The same things were measured in two ways. Each way mixes the same 9 hidden numbers, adds some noise and spreads widely along 5 directions of its own, which tell nothing about the thing.
Some things both ways: the first way, then the second way.
[-1.18  4.02  1.13 -0.34 -2.93 -0.27  0.58  2.59  1.35  0.61 -1.47  1.72
 -0.23  3.60 -1.37 -1.20  1.16  0.73 -1.44  1.26  0.03 -0.20  0.55]
[ 0.54  2.89 -1.70 -1.10  1.56 -0.83  1.28 -0.86  1.03  0.31 -1.19 -0.04
 -1.77  2.78  1.32  0.17 -1.33  0.13  4.16  1.07  1.76 -0.22 -0.83 -2.93
  0.25]

[-1.65  1.52  0.51  1.32  1.35 -0.53  1.03  1.68  0.07  0.58  4.34  0.86
  0.63  1.95 -1.82  0.56  0.76 -0.26 -1.04  1.17 -0.81 -1.52  0.86]
[ 0.63 -2.76 -0.48 -3.98  2.07 -0.67 -1.22 -0.42 -3.14  0.73 -0.12  0.87
 -0.26  0.56  3.73  3.66 -0.26 -0.38 -4.78 -1.70  0.86  0.64 -0.63 -0.27
 -0.20]

[ 2.58 -0.05 -1.58  0.71  0.37 -1.39 -1.35  1.24  0.74 -1.95 -0.04  0.37
 -2.67 -0.39 -1.39 -0.28 -0.63  2.58 -0.94 -4.42  0.16  0.72  1.71]
[ 0.12  2.10 -2.74 -3.25  1.78 -1.02  0.52  0.48  1.47  0.82 -1.65  0.71
 -2.90  1.28  1.60  1.42 -0.38 -1.04  1.02  3.04 -1.96 -0.54 -1.97 -1.54
  0.14]

[-1.85  3.85 -0.37  0.21 -1.34  0.11  1.09  1.68  2.18  0.45 -1.35 -0.59
  0.21  6.03  1.26 -1.64  3.96  0.81 -2.62  3.11  1.98 -1.37 -3.55]
[ 0.09 -0.66  1.46 -3.72 -0.80 -2.44  1.60 -3.28 -0.52  1.29  1.06  1.70
  0.57 -1.65  2.17  3.27  0.42 -1.50 -2.52  2.26  1.39  3.29 -2.83  1.67
 -0.30]

[-1.43  3.46 -2.20 -0.40 -1.03  2.84  1.48  0.45  1.39  1.96 -1.62 -2.09
  0.66  4.32 -0.24 -0.71  1.61  0.84 -0.12  1.16  0.99 -0.32 -1.52]
[ 1.02 -0.38 -1.42 -0.57 -0.04  0.65 -1.24  1.50  0.17  2.52 -2.97 -0.82
 -0.52 -1.89  0.59  0.94  0.24 -0.07 -0.07  2.76 -1.73 -0.97  0.34 -1.36
  1.25]

[-0.66 -2.42  3.02  0.73  0.34 -2.83  0.74 -0.77  1.61 -0.75  2.32  0.17
 -0.95  1.03 -3.90 -0.31  1.76  1.95 -1.29  0.18  1.54 -2.77  1.55]
[-0.43  2.69 -2.32 -1.67  1.36 -0.96 -1.22 -1.35  2.06 -1.06  0.87  0.30
 -0.06  0.01  1.10  0.73 -1.19 -1.76  0.23 -0.36 -1.99 -1.94  1.12 -1.22
  0.99]

[ 0.36  3.09 -2.65 -0.59  1.18  1.23  1.31  0.60 -2.06  1.76  0.81  0.75
  0.10 -1.69  3.02  1.75 -0.41  2.09 -1.77 -1.48 -0.30  2.21  1.58]
[ 0.73  1.60 -1.85 -2.24  0.04 -1.18  2.46  1.99 -0.83  0.62 -1.61  0.89
 -3.78  2.53  0.64  0.57  1.29  0.81  1.91  0.93  2.05  1.49 -3.16 -0.40
 -0.72]

[-1.79 -1.98  1.06  1.65  0.84 -0.30  1.52 -0.02 -1.44 -2.49  0.21 -0.13
  2.49  0.33  0.27 -0.78 -1.69 -2.13  2.00  2.02 -1.04 -3.10 -3.15]
[ 0.06 -1.14  1.79 -3.17 -1.51 -0.64 -0.48 -0.73  2.44  3.03 -2.39  2.18
  1.68  1.49  3.91  2.04 -0.52  0.70  0.47 -2.33  1.92 -1.01 -4.26  1.48
  0.23]

[-2.26 -0.75  2.33 -2.43 -1.96  1.17  0.09  0.64  6.79  2.86 -0.20 -2.04
  1.28  0.83  0.05  1.00  1.34  1.62 -0.52  1.39  0.99 -1.23  0.26]
[-0.97 -0.08  3.76 -0.53  1.62 -1.19  1.12 -3.28  2.19 -1.45  2.15  2.20
 -0.65 -1.00 -0.64 -0.11  2.52 -1.68 -2.69  0.31  0.79  2.23  0.04  0.39
 -0.31]

[ 1.62 -1.19  0.28  1.16 -0.69 -0.07 -3.69  0.56  1.05 -2.77 -2.37 -2.58
 -2.10  0.69  0.24  0.32  1.60 -0.82 -1.28 -0.66 -0.03  2.25 -0.27]
[ 0.05  0.17 -0.03 -3.63 -2.53 -1.62 -0.51 -1.00  1.63  2.35 -2.19  0.15
  0.79 -0.69  4.42  1.44 -2.59 -0.06 -1.41  0.14  2.32  0.50 -3.72  3.35
 -1.28]

[-1.64 -2.54  0.80  1.73  2.89 -3.71 -0.57  2.66  0.65 -1.77  1.87  5.03
  2.08  3.73 -1.73 -3.47 -1.18 -0.86  2.72  3.17 -0.41 -3.32  0.80]
[ 1.06 -0.31 -0.61 -1.02  2.86 -1.33 -1.06 -0.01  3.42 -0.02 -2.73 -1.74
 -0.31 -1.19  3.57  0.02 -1.67 -0.15 -1.35  2.64  0.88  0.26 -0.55 -0.46
 -2.26]

[-0.02 -1.85  2.39 -0.75  1.55 -2.29 -1.27  1.64  2.56  0.46 -0.15  1.26
 -0.25  3.63 -4.40 -1.78  1.79  3.04 -1.28  0.26  1.29 -1.21  4.25]
[ 0.41 -0.70  1.53 -2.75  0.67 -2.49  1.12 -0.53  1.81  1.15  0.88  1.27
 -1.40 -0.30  1.31  1.48  2.85 -0.45 -1.95  1.11  1.92  2.74 -2.70  0.44
 -1.85]

[-0.99  0.08 -1.67  1.33  3.54  0.81  0.65  1.34 -2.30 -1.62  0.04 -1.05
  0.48  0.00  3.55 -1.08  0.61  1.45 -1.28  1.07  0.34 -0.79 -2.70]
[-1.63 -2.53  2.36  0.95 -1.55  0.36  1.07 -0.33  1.86  1.75 -1.54 -1.72
  1.66 -0.85  0.68 -1.42  0.37 -0.46 -1.62 -2.80  4.54  0.40  0.98  1.94
  0.13]

[-1.02 -0.54 -2.36  2.46 -0.44  1.98  1.52 -1.24 -1.35 -0.94  0.04 -0.46
 -0.60 -2.74  0.16 -0.65 -2.82 -1.95  3.53 -0.19 -1.73 -0.46 -0.81]
[ 0.90  2.32 -2.04 -1.47  0.55 -1.58 -1.19 -0.27 -0.51 -2.92  3.18  1.08
 -0.40 -1.10  0.52  1.33  0.69 -0.50 -2.22 -1.35 -1.30  0.11  0.88 -0.34
 -0.79]

[-3.42  3.77 -1.37  2.32 -0.17  1.94  4.88  0.23 -4.70 -0.68  0.61  1.50
  1.94 -0.01  2.11  0.64 -3.36 -0.35  1.45  1.66 -1.02 -1.15 -2.28]
[ 0.69  0.99 -3.47  1.11 -0.48  3.24 -0.48  0.63 -0.64 -0.69 -2.34 -0.82
 -1.21  2.11  0.63 -1.28 -1.80  1.42  2.11 -2.57 -0.14 -3.44  1.53 -2.72
  1.08]

[-1.04  3.08 -0.51  1.84  2.66  0.28  2.59  1.83 -3.60 -0.75  1.65  0.18
  0.27  3.03 -1.27 -1.01  0.89  2.39 -2.66  0.15 -0.20 -1.24  0.39]
[ 0.61 -0.42 -0.85 -0.87  0.30 -0.89  0.20  0.35 -0.29  1.81 -1.09 -0.10
 -1.05  1.91  0.96  0.77  0.85  0.61  1.04 -3.21  2.84 -0.48 -0.05 -1.29
  0.88]

[-0.24 -0.94  0.93  2.08  0.82 -2.38  2.80 -0.95 -2.49 -4.07 -0.42  1.44
  1.10  0.91 -1.39 -1.53 -0.44  0.50  0.61  0.29 -0.16 -3.45 -1.00]
[ 0.41  4.43 -3.45 -1.82  0.42 -0.51  0.17 -0.39  0.91 -2.42 -0.83  2.30
 -1.22  1.10  0.84  1.06 -1.74 -0.55  2.38  0.55 -3.11 -2.08 -1.31 -0.34
  1.53]

[-1.74  3.43 -0.79 -0.26  1.69  0.39  1.24  0.92 -2.85  2.47  2.34  1.02
  0.68  1.73  2.98  0.90  1.75  0.65 -3.10  2.35  1.58  0.47 -1.46]
[ 1.31 -1.93 -0.57  2.15 -0.73 -0.06  2.16 -1.70 -3.62 -0.11  0.33 -1.84
  0.91 -1.56 -1.19  0.43  0.87  0.31 -0.54 -2.08  4.09  1.83  3.34 -1.08
  1.57]

[-1.88  2.05 -1.70 -0.36  0.60 -0.36  1.82  0.64  0.37  2.99  2.11  3.74
  1.54  0.25  2.73  0.78 -0.95  0.38  0.92  1.92  0.91 -0.10  0.43]
[ 1.28  3.04  0.36 -1.22  0.50 -2.03 -0.18  0.33  3.01  1.06 -1.11  0.28
 -2.86  1.11  1.73 -0.98  0.32  1.02  2.46  2.25  2.72  1.51 -2.71 -1.15
 -2.54]

[-2.24  1.74 -2.08  2.70  1.20  0.50  3.21  0.14 -1.48 -1.74  1.07 -0.30
  0.18  1.22  1.63 -1.10  0.40  0.69  0.35  1.56  0.60 -2.43 -3.26]
[-1.58 -1.70 -0.42 -3.08 -1.07  1.40 -0.03 -1.35 -3.85 -0.39  1.48  1.38
 -0.17 -0.87  1.14  2.42 -0.19 -1.81 -6.07 -0.98 -1.17  0.50  0.44  1.35
  0.83]

[ 0.43  1.30  1.70 -2.82 -3.56  1.12 -1.54 -1.73  2.21  2.87 -2.11 -2.47
 -0.59  0.41  1.22  3.38  2.08 -0.09 -2.72  0.25  1.21  3.71  0.90]
[ 1.72  1.95  1.55  0.22 -3.09 -1.40  0.53 -1.22  1.18  1.33 -0.32  1.45
  0.60 -0.83  0.29  0.05  1.04  1.51  2.79 -0.06  3.05  1.48 -2.39  0.53
 -0.22]

[-1.92  2.75 -0.19  1.81 -2.76  2.76  2.22 -0.07 -0.66 -0.76 -3.37 -2.11
  0.78  2.57 -1.34 -1.62  0.22 -2.13  1.44  2.69 -1.89 -0.55 -1.19]
[ 0.59  3.53 -3.27  1.69 -0.36  1.45 -2.19  0.73 -2.16 -1.71 -1.48 -1.00
 -0.59  0.51 -0.10 -1.24 -2.98  0.48  1.85 -2.82 -0.11 -3.04  3.60 -1.48
  2.33]

[-2.04  1.53  1.60 -1.32  1.22  0.24  2.98  0.10 -1.21  3.03  1.29  0.59
  1.65  1.56 -0.05  1.78  0.16  3.49 -2.41  1.17  2.13 -0.28  2.21]
[ 2.12 -0.40  0.10 -0.60 -0.64 -2.14  2.96 -1.24  1.53 -0.99  2.02  2.14
 -1.58 -0.72 -0.95  0.83  4.71  0.90 -0.29 -0.62  1.14  2.63 -2.29 -0.45
 -1.15]

Other things, the second way, with their names:
(91): [ 0.65  0.78 -1.67 -2.37  0.41 -2.72  1.29 -0.33  0.32 -0.37  3.55  0.59
  1.12  1.31  1.39  2.70  1.85 -0.01  0.85 -2.84  2.22  0.58 -0.86 -1.52
 -0.78]
(104): [-0.91 -0.84  2.18 -0.21  0.94 -0.20 -1.95  0.93  0.98  1.16  0.68 -1.59
  2.21 -1.61  1.76  0.07  0.37 -0.62 -2.42 -0.21  2.55  0.51  1.70 -0.29
 -1.33]
(358): [-0.99 -0.69 -1.69 -1.19 -1.35  1.89  0.79  0.66 -2.77 -2.45  2.04 -0.34
 -0.20 -1.12  0.79  0.48  0.04 -0.29 -4.66 -0.39  0.26  0.98  0.49  1.06
 -1.93]
(481): [ 1.26 -0.77 -1.50  0.98  0.38  0.93  1.21  0.03 -0.84 -1.59 -0.16 -2.02
  1.19 -1.49  1.29  0.07 -0.55  1.02 -0.47  1.13  1.99  0.88  1.06 -1.56
 -1.63]
(398): [ 2.11  0.49  0.64  0.16  1.46 -2.54  0.73 -1.12  1.28 -0.32 -0.41  1.35
 -3.03  0.67 -0.57 -0.27  2.79  0.69  0.48 -1.80  2.36  1.60 -0.44 -0.78
 -0.05]
(145): [-1.19  0.76 -0.85 -3.78 -0.40 -0.42  1.84 -2.74  3.54  1.60 -0.82  1.24
 -0.36  1.17  2.77  1.48 -1.15 -1.42  0.99  2.66 -0.72 -0.42 -3.61 -0.37
 -0.27]
(383): [-0.56  3.46 -1.03 -0.81 -2.19  0.14 -0.75  0.57  1.45  2.76 -2.91 -0.06
 -0.83  2.01  1.19 -0.73 -2.19  0.29  4.17 -0.59  1.62 -2.02 -1.15 -0.18
  1.46]
(54): [ 0.54 -0.83 -0.16 -0.79 -1.20  0.40 -0.15 -0.79  0.71  1.31 -0.15  0.50
  0.49  0.28  1.10  0.69  0.81  0.52 -0.32 -2.13  1.29 -0.66 -0.45 -0.76
  0.24]
(339): [ 0.97  3.62 -3.26 -0.80 -0.81 -2.21  0.22 -1.14  1.06 -0.30 -1.03  0.04
 -1.60  0.39  0.31  0.04 -1.43 -0.57  2.34 -1.19  0.23 -1.05  0.10  0.03
  1.53]
(271): [ 1.35  2.00  0.00 -0.61  0.99 -2.67 -0.74  0.56 -1.70  1.47 -0.53  0.82
 -2.42  2.42 -0.01  0.71  1.26  0.49  2.27 -3.89  3.72  0.48  0.65 -1.24
  1.75]
(23): [-1.74 -1.03 -1.58 -0.35 -0.91  2.33 -0.28  1.28 -2.36  0.76  0.01 -2.69
  0.54 -0.47  1.10 -0.07 -1.20 -0.66 -2.55 -0.36  1.57 -0.44  2.42 -0.73
 -0.34]
(98): [ 1.38 -0.17 -1.36  0.19  2.32 -0.59 -0.90  1.01  1.16 -1.87 -0.62 -2.88
  0.36 -3.14  2.30 -0.30 -0.98  0.10 -2.82  3.34  0.75  1.33  1.43 -0.69
 -3.15]
(44): [ 1.06  2.65  2.84 -1.39 -0.44 -2.58 -3.25  2.75  1.51  2.49  2.00  0.88
  1.25 -0.73  1.73  1.10  2.36  1.18  1.17  0.43  3.01  1.59 -1.71 -0.71
 -2.50]
(415): [ 0.31  2.53 -0.87  0.77 -0.15 -2.58 -0.22 -0.92  1.93 -0.11 -1.50 -2.24
  0.09 -1.50  0.56 -1.28 -1.96 -0.91  1.02 -0.27  3.01  0.33  1.88  1.23
  0.43]
(453): [-0.24  2.99  2.28 -1.15  0.16 -1.92 -0.85  1.08  2.65  1.70  0.69  1.41
 -1.81  1.48  0.33 -0.68  2.15  0.26  1.91  0.13  2.46  1.09 -1.91 -0.74
 -1.29]
(187): [ 2.01 -2.18  1.41  2.81  2.96  0.75 -2.22  0.23  0.90 -0.41 -1.71 -0.83
  0.71 -1.27  0.16 -0.91  1.40  1.16 -1.04 -2.53  1.26 -1.03  3.44 -2.63
  0.72]
(247): [-0.67 -0.98 -1.67  1.50  0.76  2.57  0.88 -0.02 -3.84 -1.67 -0.15 -1.35
 -0.06  2.03 -0.29 -0.52 -0.82  0.22 -0.36 -4.57  2.58 -1.26  3.85 -2.03
  1.68]
(420): [-0.64 -0.28  0.31 -1.28  0.92 -0.72  2.31  0.68  1.56  0.34 -0.47 -0.08
  0.48 -0.34  0.75  0.99  1.33 -0.63  0.30  2.39  1.05  1.33 -1.45 -0.13
 -0.54]
(25): [-2.84 -1.06  1.03  0.05  0.03  3.71 -0.32 -0.07 -0.92 -0.38 -0.41  0.25
 -0.01 -0.76 -0.50 -0.65  0.08 -1.79 -3.38  0.66 -1.76 -1.05  2.10 -0.23
  1.28]
(457): [ 0.92 -0.61  2.34  0.53  0.12  0.34 -2.94  0.23  0.72  1.90 -3.01 -0.26
  2.71 -2.86  1.96  0.70 -0.99  0.38 -0.77  1.04  0.48 -0.61  0.74  0.33
  1.04]
(372): [-2.48 -1.22  2.62 -1.94 -1.24  1.51  1.41  0.71 -0.59  1.86 -0.09  1.69
  0.78  2.49  1.20  0.80  1.12 -0.22 -0.32 -2.05  2.82  0.31 -1.98  0.63
  0.29]
(46): [-0.32  0.22  1.11 -1.00 -2.70  0.28 -1.11  0.69  1.58  2.74 -2.05  0.68
  2.56  0.08  2.06  0.79 -0.64  0.68  1.32 -2.24  1.68 -1.64 -1.78  1.28
  1.21]
(347): [ 2.14  1.76 -5.22 -4.40 -0.55 -3.50  0.58 -1.64  1.09  1.67  0.10 -0.86
 -1.37 -0.82  3.20  3.03 -1.38 -0.55  0.50  2.46 -0.40  0.51 -2.40 -0.91
 -1.04]
(135): [ 0.21 -2.05  2.25  0.39 -1.40  0.47  0.24  2.30  0.39  2.55 -1.48 -0.79
  2.48 -1.52  0.95  0.48  1.73  1.11 -0.09  0.01  3.12  0.94 -0.73  0.48
 -0.48]
(14): [-0.10  5.14 -2.19  0.11 -0.69  1.33 -0.91  0.66 -1.72 -0.58 -2.85  0.96
 -2.47  4.12  0.60 -1.31 -3.46  0.95  4.79 -2.52  1.45 -2.70  0.18 -1.14
  2.14]
(230): [ 0.74  1.71  1.36  0.22 -3.51 -1.00  0.51  1.65 -2.16  3.02 -0.34  0.29
  0.47  0.74 -0.29  0.29  1.40  1.63  3.37 -1.96  5.33  1.61 -1.09  0.25
  0.69]
(330): [ 0.60  1.51 -2.51  0.65  2.42 -1.47  2.50  0.73  2.19 -0.59 -0.92 -1.61
 -2.53  2.80 -0.18 -1.35  1.01  0.36  3.59 -1.22  3.01 -0.06  0.76 -2.83
 -0.39]
(209): [-0.80  0.31  0.46 -0.11  3.31 -1.10  1.34 -2.18  4.52 -1.54  0.83 -0.17
 -1.06 -0.06 -0.05 -0.97  1.44 -1.86 -0.62  0.74 -0.16  0.18  1.13 -1.79
 -0.53]
(342): [-0.14  0.24 -0.88  0.11  0.30  1.98 -0.62 -0.86 -3.72 -4.03  4.30  0.95
  0.92 -1.67 -0.50  1.10  0.87 -0.52 -4.10 -1.23 -1.32  0.45  3.15 -1.52
 -0.45]
(333): [ 0.59 -0.88  0.50 -0.80  3.36 -0.11 -1.33 -1.95 -2.45 -2.54  3.19  1.22
 -0.43 -0.36  0.50  1.75  1.34 -0.87 -4.23 -2.17 -0.25  0.68  2.95 -2.38
  0.05]
(487): [ 0.24  3.25 -2.29 -0.06  0.34  0.05 -1.16  2.38  0.27 -1.58 -2.43 -1.09
 -0.10 -1.99  1.21 -0.35 -2.41 -0.23  0.16  3.24 -1.33 -0.63  0.46  1.01
 -0.34]
(335): [-0.53 -1.31  1.01  1.03 -1.10  1.75 -0.01  1.38 -1.59  2.19 -2.77 -1.44
  1.87 -2.42  0.04  0.20 -0.18 -0.10 -0.38  2.04  1.20  0.30  1.26  0.30
  1.54]
(67): [ 0.59  4.29 -1.82 -1.14  0.45 -4.07  1.16 -2.10  0.76 -2.37  1.56  0.71
 -2.55  0.30 -0.11 -0.08 -0.24 -1.12  0.77 -1.12  2.04  1.67  0.03  0.91
 -0.27]
(299): [-3.65  0.64  0.07 -1.17 -0.59  2.52  1.15 -0.17 -1.99 -1.10  1.57 -0.02
 -1.07  2.14  0.14 -0.80 -0.64 -1.64 -2.20 -1.43  1.55 -0.02  1.28 -0.08
 -0.28]
(222): [-0.08  2.50 -1.52 -2.64  2.79 -0.99 -0.06 -0.33  1.81  1.03 -2.91  1.13
 -1.96  3.60  2.29  1.14 -1.90 -0.72  3.33  0.37 -0.25 -1.93 -1.61 -2.08
  1.67]
(312): [ 0.34 -0.69  1.52  0.40 -0.68 -1.33  2.35 -3.57 -0.71 -0.39  0.56  0.82
  1.53 -0.26 -0.16  0.93  0.49 -0.38  0.44 -2.59  3.55  1.53  0.76  0.29
  1.81]
(250): [-0.83  0.93 -0.45 -1.52 -1.09  1.17 -1.09  0.82 -2.11  0.42 -0.45  0.70
  0.46  0.67  1.58  1.14 -1.20  0.00 -0.84 -1.66  0.78 -0.95  0.02  0.48
  0.71]
(152): [-0.25  0.84 -1.08 -2.42  1.41 -0.45 -0.46  0.52  0.45  1.62 -0.55  1.00
 -3.74  0.99  0.20  0.72  1.66 -1.13 -0.95  1.43 -1.34 -0.05 -0.58 -1.67
  0.47]
(338): [-2.07 -3.62  1.02 -1.87  0.32  2.98  2.19  0.03 -1.32  0.29  1.86  0.64
  1.39  0.57  1.01  1.84  2.29 -0.74 -3.23  0.54  0.14  0.66 -0.54 -1.75
 -0.85]

Some of these things the first way, each followed by its name:
[-2.88 -0.49  0.15  1.63  0.40 -0.16  1.86  0.28 -0.94 -0.57 -1.68  2.78
  0.68  0.69 -0.49 -2.70 -1.62 -0.57  2.82  3.13 -0.20 -1.27  0.78]	(358)
[-1.04  0.29  1.20 -2.15 -1.06  3.08 -0.75  1.14  3.50  2.79 -1.25 -2.86
  0.99  0.83 -1.76  1.89 -0.27  0.96 -0.14  0.26 -0.59  1.70  3.01]	(398)
[-0.72 -0.33  3.55  0.46 -0.85 -0.68 -0.97  1.76  0.14 -1.25 -1.70  0.62
 -0.75  1.49 -4.43 -1.76  0.15  0.19 -1.02  0.67 -1.58 -0.52  3.43]	(247)
[ 1.38 -3.43 -0.25  1.16  2.11 -2.56 -0.52 -1.52 -2.13 -2.68  0.42  1.10
 -0.54 -1.92  0.32 -0.50 -0.87  0.30  0.72 -1.36  0.60 -0.60 -0.17]	(383)
[-1.26  3.38 -3.35  1.11 -0.73  1.73 -0.32  2.44  1.45  1.14 -0.85  1.57
  0.29  1.84  2.07 -1.58 -0.50 -2.01  1.82  2.34 -1.27  1.31 -0.75]	(98)
[ 2.35  0.48  0.21  1.17 -1.50 -0.64 -0.43 -0.71 -1.91 -3.35 -1.24 -0.38
 -1.20 -2.75  0.51  1.47 -0.91 -0.84 -0.41 -3.01 -2.32  2.07  1.00]	(14)
[-0.29  0.11 -1.38  1.41  1.23  1.08  0.87 -0.76 -2.34 -0.78  1.14 -1.38
 -0.45 -1.16  2.17  1.12 -0.29  0.37 -0.46 -0.52  0.46  0.17 -2.00]	(339)
[-1.22  0.37 -3.76  0.45 -0.09  2.92  1.02  0.65  1.45  0.86 -0.34 -1.12
 -0.39 -0.82  0.43 -0.97 -2.99  0.84  3.49 -1.35 -0.29 -0.69 -0.72]	(152)
[ 4.06  1.99 -3.41  0.64 -0.16 -0.81 -1.19 -0.93 -1.07 -0.61 -0.39 -0.25
 -3.31 -0.75 -1.37 -0.32  1.52  0.26 -1.35 -3.60 -0.75  2.58  2.30]	(44)
[ 1.65 -2.41 -2.15  1.91  2.05 -0.13 -3.11  1.05 -0.57 -3.79 -2.88 -1.31
 -1.39  0.81  0.12 -2.96  0.32 -1.07  1.30  0.15 -0.68  0.76 -1.41]	(415)
[ 3.55 -1.15  0.45 -0.40 -1.11 -0.29 -2.59  0.22  0.36 -2.58 -2.33 -2.13
 -3.00 -3.48 -0.08  0.67 -0.03  1.82 -2.40 -4.74 -1.19  2.27  1.73]	(372)
[ 0.06  1.85 -1.11  0.29 -1.17  1.19  0.96  1.00  1.88  0.05 -3.27 -0.79
 -0.30  2.89 -2.14 -2.69  0.88  1.60  0.81  0.10 -0.65 -0.69  1.28]	(453)
[-0.11  2.43 -2.92  0.60  1.03  1.28  1.40  0.52 -2.77 -0.19 -2.00 -0.33
  1.07  1.32  2.32 -1.93  0.50 -0.47  0.19  1.27 -0.84 -0.20 -2.33]	(135)
[-0.19  0.55 -0.33  0.88 -0.42 -0.37  0.80  0.18  1.12 -1.54 -4.39  0.45
  0.94  4.00 -1.51 -3.87  1.90 -1.12  1.52  2.82 -1.03 -1.20 -0.01]	(487)
[ 0.46  2.33 -0.72  0.94  0.87 -1.65  1.07  0.42 -0.38 -1.05  0.68 -0.74
  1.19  4.63  0.33 -0.18  3.53 -0.44 -2.07  1.52  0.56 -1.62 -2.52]	(457)
[ 0.45  4.72 -1.16 -0.82 -0.41  0.73  1.10  2.13  0.39  0.60 -1.69 -0.82
 -0.32  2.85  1.31 -1.12  3.11  3.36 -3.99 -0.23  0.79  0.21 -0.53]	(420)
[-1.22  3.85 -1.11  1.07 -0.94  0.85  2.60  1.96 -0.01 -0.72  1.27 -0.61
  1.04  1.15  1.17  0.02  0.03  0.60 -0.93  0.03 -1.07 -2.06 -2.69]	(222)
[ 0.76  0.43 -2.50  1.09 -2.45  1.92 -1.10  0.71  1.03 -1.82 -3.07 -1.07
 -3.23 -4.55  2.46 -0.50 -2.08  0.58  1.08 -2.93 -1.79  2.26 -0.68]	(299)
[-1.00  0.77 -3.03  1.32 -1.48  2.04 -1.62  0.74 -0.30  0.63 -0.24 -0.28
 -2.46  0.21  0.84 -0.64 -1.82 -1.11  2.02 -0.12  1.01  1.74 -1.68]	(347)
